The rows are grouped in 3 different ways at once. Each group adds its own fixed numbers to the row, and there is some noise. The rows also spread widely along 10 directions, which tell nothing about the answers.
In the rows, zero is written as 128.
Known rows, each followed by its group in each grouping:
[131 112 154 117 116 101 115 146 168 127 130 133 113  94 109 115 128  85
  99 109 117 131 117 102 100  82]  (0) k_71 k_270
[137 114 165 123 114 109 130 143 119 124 129 122 130 131 110 119 120 117
 124 134 114 121 136 129 137 123]  (4) k_739 k_828
[117  89 210 165 121  68 113 116 129 153  73 154 150 176 143 146 107 126
 143 177 121 108 144 146 103 126]  (0) k_935 k_239
[132 106 157 143 114 125 120 114  64 126 133 112  86 164  99 134 107 158
 164 137 114 141 134 149 116 139]  (1) k_739 k_828
[138 135 172 146 125 115 135 130 116 115 117 130 112 143 130 129 137 136
 149 116 130 132 109 137 140 131]  (5) k_225 k_239
[113 108 178 147 118  83 139 141  70 117 107 138 102 204 130 147 113 127
 180 168 101 121 142 137 143 126]  (2) k_190 k_270
[126 106 133 142 103 142 114 103 159 121 122 124 222  82 115 129 120 140
 104 147 137 101 129 152 158 146]  (1) k_71 k_270
[136 139 155 128 103 156 174 120 135 117 126 126 148 155 109 141 124 129
 106 165 155 136 127 107 107 166]  (4) k_935 k_828
[111 120 167 161 110 112 138 132 130 140 114 150 119 160 119 119 135 152
 131 146 128 123 115 123 128 118]  (3) k_190 k_270
[141 149 145 116 126 126 142 136 155 107 137 120 107 106 119 130 152  94
 141  98 122 133 115 112 129 102]  (5) k_225 k_270
[108 108 142 130  87 149 131 153 150  93 143 140 105 102 104 116 137 103
 100 116 137 155  72 113 111 115]  (3) k_935 k_270
[149 154 134 131 122 130 146 110 112 123 132 114 125 126 111 131 145 143
 126 112 140 125 138 120 135 142]  (2) k_935 k_828
[121 135 126 153 118 119 143 107 116 146 144 113 151 108  94  89 152 191
 120 106 109 105 170 107 170 104]  (4) k_935 k_828
[134 145 191 161 131  88 143 128 129 155 102 148  79 171 128 123 140 153
 149 120 132 130 119 112 107  93]  (5) k_190 k_828
[126 128 139 137 105 130 148  90 165 155 139 120 147 120 106 139 130 146
 126 142 129 117 151 126 121 123]  (0) k_71 k_828
[117 126 155 146 103 145 128 146 129  86 119 135 126 127 118 132 135 124
 135 130 138 142  76 124 128 133]  (1) k_190 k_270
[138  84 155 137  75 130 137 116  94 162 172 135  60 175 108 137 120 164
 145 153 122 163 123 190 145 120]  (4) k_935 k_270
[123 137 174 128  95 135 167 157 152  92 116 145 142 165 135 138 128 111
 122 153 145 140  84 118 148 157]  (0) k_71 k_239
[153 161 161 136 151  95 127 151 100 103  99 114 168 116 125  99 141 133
 123  92 119  93 137 106 161 149]  (0) k_739 k_239
[127 109 186 138 137  68 118 138 104 116  96 133 135 159 139 133 111 112
 162 142  95 100 156 137 152 107]  (5) k_71 k_239
[156 146 168 124 115 130 145 117 139 123 125 129  87 148 133 158 137 107
 143 126 145 147 108 149 103 145]  (3) k_935 k_828
[140 156 155 136 125 128 156 108 137 115 112 122 110 145 120 150 150 122
 151 132 132 131 141 107 104 128]  (1) k_935 k_239
[ 86  93 141 144  95 105 121 108 171 118 140 130 127  93 114 130 147 124
 165 129  85 121 141 128 157  60]  (1) k_935 k_828
[167 146 146 117 136 113 120 141 129 122 126 119 127  98 109 109 131 110
  97  90 134 121 122 113 121 113]  (5) k_71 k_270
[140 134 150 131 119 133 142 112 132 115 118 124 112 135 115 153 128 103
 138 132 140 135 129 119  81 129]  (5) k_935 k_270
[149 144 139 127 129 119 141  84 158 154 124 113 133 127 117 156 138 125
 150 141 120 112 172 132 116 114]  (1) k_71 k_270
[176 142 138 123 111 128 133  98 134 152 165 111  78 104 107 134 154 141
 135  93 130 141 141 169 140 117]  (4) k_935 k_239
[127 105 148 110 106 116 159 104 149 154 143 117  86 150  92 147 117  97
 147 157 107 127 179 115  89  91]  (5) k_739 k_828

New rows, each followed by its group in each grouping:
[ 99 112 159 168 132  98 108 133  92 110 109 128 128 130 108 101 131 163
 155 117  95 111 133 108 142  98]  (1) k_190 k_828
[163 191 149 129 134 137 186 130 107 133 117 123  91 189 111 138 138 139
 113 134 164 142 126  80  84 159]  (2) k_71 k_270
[120 119 119  83 108 117 152 139 144  89 166  96  76 108  88 136 136  55
 161 115  76 131 169  99 123  85]  (0) k_739 k_239
[155 130 155 120 120 116 134 123  98 125 148 111  33 146 103 139 130 118
 164 102 116 153 129 144 102 108]  (5) k_739 k_239
[120  94 146 143 108 111 109 139  89 132 148 124 102 122  97  87 132 168
 123 105 101 133 128 131 163  88]  (1) k_935 k_828
[106 105 157 148 103 100 115 115 143 118 117 132 143 111 124 140 128 126
 155 133 113 115 125 144 144 112]  (2) k_739 k_828
[106  98 168 169 119 112 100 121 129 117  92 137 167 118 114 128 101 132
 112 142 134 115 111 115  77 138]  (0) k_71 k_270
[133 139 138 153 113 135 142  96 136 128 131 122 130 113 110 133 148 157
 137 111 137 124 133 136 133 127]  (5) k_935 k_239
[126 130 165 151  97 113 147 148 115 136 141 151  77 168 128 110 144 171
 145 117 126 148  87 139 173  96]  (5) k_71 k_270
[146 135 144 141 110 137 136 100 133 133 141 117 131 116 107 139 137 147
 137 127 137 122 138 156 134 146]  (4) k_190 k_239
[131 107 141 131  95 110 115 130 142 140 146 129 115 101 112 121 136 125
 123 111 119 129 119 151 157 101]  (2) k_739 k_270
[117 106 156 124 101 104 133 133 155 127 134 128 138 119 119 124 130 113
 141 131 103 117 133 130 158 106]  (0) k_739 k_828
[134 140 174 149 136  99 131 120 122 131 101 135 117 144 131 126 142 138
 143 119 126 118 134 119 118 123]  (3) k_935 k_828
[146 118 142 124  99 121 157 101 133 172 149 126 107 160 109 141 134 139
 131 152 123 128 163 142 128 122]  (0) k_935 k_270
[109  87 186 131 104 102 141 145 148 127 119 146 132 168 129 143 114  95
 139 181 111 128 128 128 121 111]  (4) k_225 k_270
[169 163 166 129 149 111 108 135 119  92 122 108 105  92 132 135 152 106
 153  72 124 130 109 141 126 135]  (4) k_225 k_239
[ 97 140 147 174 128 113 121 106 103  84 110 120 143 111 123 128 147 168
 181 110 107 116 130 116 138 121]  (4) k_935 k_828
[117  93 166 132 106  92 132 137 139 153 144 138  73 142  98 111 125 121
 134 129 101 132 140 117 122  59]  (5) k_190 k_828
[154 128 155 116 114 122 144 133 121 131 134 128  81 150 118 136 132 106
 122 130 130 143 127 133 110 128]  (3) k_935 k_270
[108 129 145 149  82 171 189  75 168 132 125 129 129 165 101 176 124 135
 147 190 160 141 134 121  74 160]  (5) k_739 k_239
[146 132 167 161 138  69  94  99 130 156 114 124 171  93 144 115 146 176
 156 100 102  83 156 174 200 102]  (4) k_71 k_828
[160 173 160 129 149 108 148 138 134 141 118 125 108 135 126 108 163 132
 120  94 130 120 130 100 129 116]  (3) k_225 k_270
[ 91 138 177 122 127  80 186 185 117  83 115 145  57 200 119 114 140  95
 170 137  80 138 134  44 136  57]  (5) k_71 k_239
[176 144 170 132 120 128 143 108 114 162 120 131  99 176 128 153 124 133
 130 150 154 132 131 169 106 169]  (3) k_190 k_270
[163 129 188 146 115 123 108 147 131 119 105 145 111 125 128 126 127 122
  89 106 168 152  62 143  90 156]  (0) k_935 k_239
[139 119 171 133 116 113 142 151 102 134 120 135 129 166 111 103 108 148
  98 136 135 127 117 112 138 128]  (5) k_71 k_828
[ 96 127 143 141 112 119 155 118 161 121 125 130 114 124  92 126 138 113
 125 139 126 125 142  69  86  93]  (2) k_190 k_828
[128 123 188 122 135  85 134 136 143 112  89 135 140 156 144 151 111  80
 146 159 114 108 141 121 112 127]  (3) k_71 k_828
[136 156 132 141 144 114 157  71 116 137 125 102 102 146 101 152 134 142
 180 128 109 107 200 108  91 113]  (5) k_71 k_239
[132 116 148 138 115  95 123 122 109 143 135 128  78 133 113 125 141 137
 143 108 110 132 138 136 135  90]  (2) k_935 k_270
[130 111 140 140 105 136 125 109 173 166 134 128 157  91  87 102 126 150
  68 131 142 120 134 106 108 105]  (1) k_71 k_828
[172 172 176 138 156 118 145 122 122 121  86 120 126 147 122 142 130 110
 123 119 155 118 136 105  78 158]  (5) k_190 k_239
[136 128 150 129  90 148 137 151 117  89 146 130 101 124 116 120 140 132
 127 108 138 147  73 152 160 154]  (3) k_739 k_239
[116 129 114 140 116 117 159  80 115 149 152 105  89 143  84 136 134 157
 162 135 102 119 192 112 118 100]  (2) k_71 k_239
[102 130 149 135 103 135 160 138 155  97 124 137 104 149 113 142 139 101
 145 149 127 137 108  99 104 121]  (3) k_190 k_270
[142 142 144 128 116 122 156 103 164 155 138 127  92 137 111 142 141 125
 137 128 131 133 145 119 103  94]  (5) k_71 k_270
[157 180 172 141 150 119 133 145  94  58  80 124 176 143 162 151 133 121
 160 112 148 112  87 136 156 185]  (5) k_71 k_270
[128 113 165 128 108 110 152 114 131 147 134 127 129 166 116 139 114 134
 139 168 115 120 160 133 133 122]  (4) k_71 k_828
[140 150 141 127 128 121 162 126  61 105 128 109  99 190 112 150 126 133
 172 149 117 125 156 123 141 157]  (2) k_190 k_270
[122 128 169 166 132 100 109 123 123 126  94 142 129 124 131 119 141 144
 128 114 131 118 114 120 105 117]  (3) k_935 k_270
[175 122 179 131 135 103 143  69 138 196 112 118 113 172 124 176 111 119
 148 166 135 115 197 167  78 139]  (5) k_225 k_239
[105 165 126 124 113 157 197 123 145  65 116 117 139 144 104 154 147  94
 136 152 141 132 138  53  90 151]  (2) k_935 k_239
[166 114 187 130 126  97 130 141  77 146 123 129  71 189 118 131 109 127
 144 139 121 133 140 160 130 132]  (5) k_190 k_239
[134  98 165 145 122 103 114 115 113 148 125 126  91 138 101 123 106 132
 122 128 122 129 142 129  84 101]  (5) k_71 k_239
[ 87 111 187 168 117 100 124 145  98  73  93 149  95 163 138 137 130 121
 176 136 112 139  91 118 108 120]  (3) k_935 k_239
[147 135 122 116  93 139 152 107 143 143 167 119  79 122 106 145 152 124
 132 113 133 147 130 146 138 109]  (2) k_935 k_270
[135 132 179 147 121 115 122 146 111  91 101 141 134 137 138 124 131 124
 124 119 139 128  88 138 134 156]  (3) k_935 k_239
[126 119 160 149  98 133 105 110 127  64 111 130 150 110 150 183 116 107
 174 134 144 136  68 193 141 176]  (2) k_71 k_239
[127 116 168 124 130  82 109 168 116  98 108 132 145 118 134 108 130  98
 132 114  97 103 124 128 167 112]  (3) k_739 k_270
[ 85  86 140 106  60 137 179 126 167 129 177 134  56 167  96 147 126  98
 162 171  95 156 138 127 130  84]  (3) k_739 k_828
[155 108 158 112 109 135 123 153 105 122 147 123  99 141 110 121 119 114
 115 128 126 149 105 147 140 131]  (1) k_225 k_270
[175 146 140  69  90 147 180 123 146 133 183 107  47 153 118 164 142  82
 158 130 124 157 135 170 152 137]  (3) k_739 k_828
[161 122 157 110 141 103 107 132  95 100 120 101 166 106 122 130 112  96
 129 120 111 103 158 146 147 147]  (4) k_935 k_828
[124  77 159 164 116  91  91  96  97 170 125 122 122 127 103 118 116 173
 152 135  95 108 169 169 142 102]  (1) k_739 k_239
[136 145 184 131 136 103 155 139 117  87  77 132 162 185 152 166 119  87
 171 171 128 105 136 127 131 159]  (5) k_190 k_270
[151 124 161 136 115 136 125 118 137 140 126 127 109 133 115 142 130 125
 126 132 142 146 110 144 102 135]  (1) k_225 k_270
[ 98  86 164 169 104 103 110 128 112 143 120 144 136 127 108  90 122 171
 105 130 117 117 123 123 135 103]  (3) k_935 k_828
[132 117 143 119  95 134 136 139 135 122 148 126  90 125 105 127 140 120
 134 119 118 148 105 135 139 106]  (1) k_739 k_270
[112 107 155 123  89 133 163 135 139 122 144 135 104 159 111 130 133 124
 134 156 119 147 122 116 143 104]  (1) k_935 k_828
[151 136 197 115 126  87 143 180 115 109 106 140 100 176 144 134 129  92
 141 136 116 134 111 127 145 126]  (4) k_739 k_270
[115 111 164 148 104 114 132 131 138 122 108 144 138 145 121 143 121 117
 123 158 140 125 110 125 114 134]  (2) k_190 k_270
[132 138 166 144 103 118 180 114 180 184 126 144 122 166 113 123 147 150
 105 158 141 121 150 106 127 116]  (0) k_190 k_239
[ 97 169 164 176 129 134 160 135 124  91  96 137  93 146 105 116 148 158
 145 106 146 144  86  50  67 117]  (5) k_739 k_828
[170 138 135 129 130 123 120  80 136 168 136 112 122 110 112 140 129 139
 119 117 137 113 160 161 109 135]  (3) k_71 k_270
[108 113 150 147 101 137 158 100 126 133 125 130 123 161 104 142 121 143
 134 167 130 129 147 114  93 140]  (3) k_935 k_828
[121 126 140 120 122 106 146 124 149 128 143 117 119 116  99 119 135 114
 132 130 100 116 168  90 125  83]  (4) k_71 k_828
[142 117 132 114  77 162 157 139 148 147 182 126  65 123  76 104 142 138
  90 117 139 165 105 129 139 104]  (1) k_190 k_239
[146 150 166 132 134 110 140 121 113 106 100 119 141 150 134 155 124 107
 151 142 135 112 136 128 122 159]  (2) k_190 k_828
[119 126 156 168 138  77  92  90 110 102 103 119 144  97 147 144 148 145
 212  93  90  94 150 172 174  97]  (5) k_935 k_239
[124  98 160 145 109 115 104 124 167 137 127 139  88  94  94 128 122  96
 109 119 133 143 108 117  55  78]  (5) k_190 k_270
[104 159 150 178 144  93 134  94 157 128  99 130 175 100 142 114 179 177
 175  99 104  79 154 118 183 105]  (3) k_225 k_239
[138 156 150 118 127 117 162 146 119  98 131 121 120 149 125 132 139 114
 143 132 116 125 132 105 142 127]  (4) k_71 k_270
[127  93 179 135 114  91 122 127 138 157 119 133  91 141 110 125 114 114
 131 136 114 128 139 128 101  86]  (5) k_739 k_828
[170 119 175 101  87 134 155 159 111 147 161 134  58 190 115 128 110 124
 101 139 147 171  85 158 135 148]  (0) k_71 k_828
[118 158 161 122 126  96 185 148 123 108 112 130  89 192 130 144 149 105
 174 148 106 127 147  79 136 109]  (2) k_739 k_270
[143 142 132 108  84 158 170 166 112  93 179 125  64 151 104 117 146 124
 135 107 130 164  81 136 180 121]  (5) k_190 k_270
[129 127 150 150 115 113 123 125 100 124 129 132  64 138 110 129 139 139
 138 107 132 151 106 121  94 109]  (2) k_935 k_270
[135 105 169 162 121 101 109 112  70 149 120 124 106 156 112 121 111 177
 156 124 116 123 136 160 133 127]  (5) k_739 k_828
[143 105 154 123 114 120 117 122 110 123 132 115 137 126 108 134 107 114
 128 135 124 119 135 151 128 149]  (0) k_190 k_828
[113 109 151 146  98 137 167  92 135 176 146 130 107 173  94 126 127 168
 124 167 130 131 159 118 106 128]  (3) k_225 k_828
[117 129 128 131  87 144 161 113 189 140 153 136 140 102 103 114 152 142
  96 129 136 123 126 119 154 112]  (3) k_71 k_239
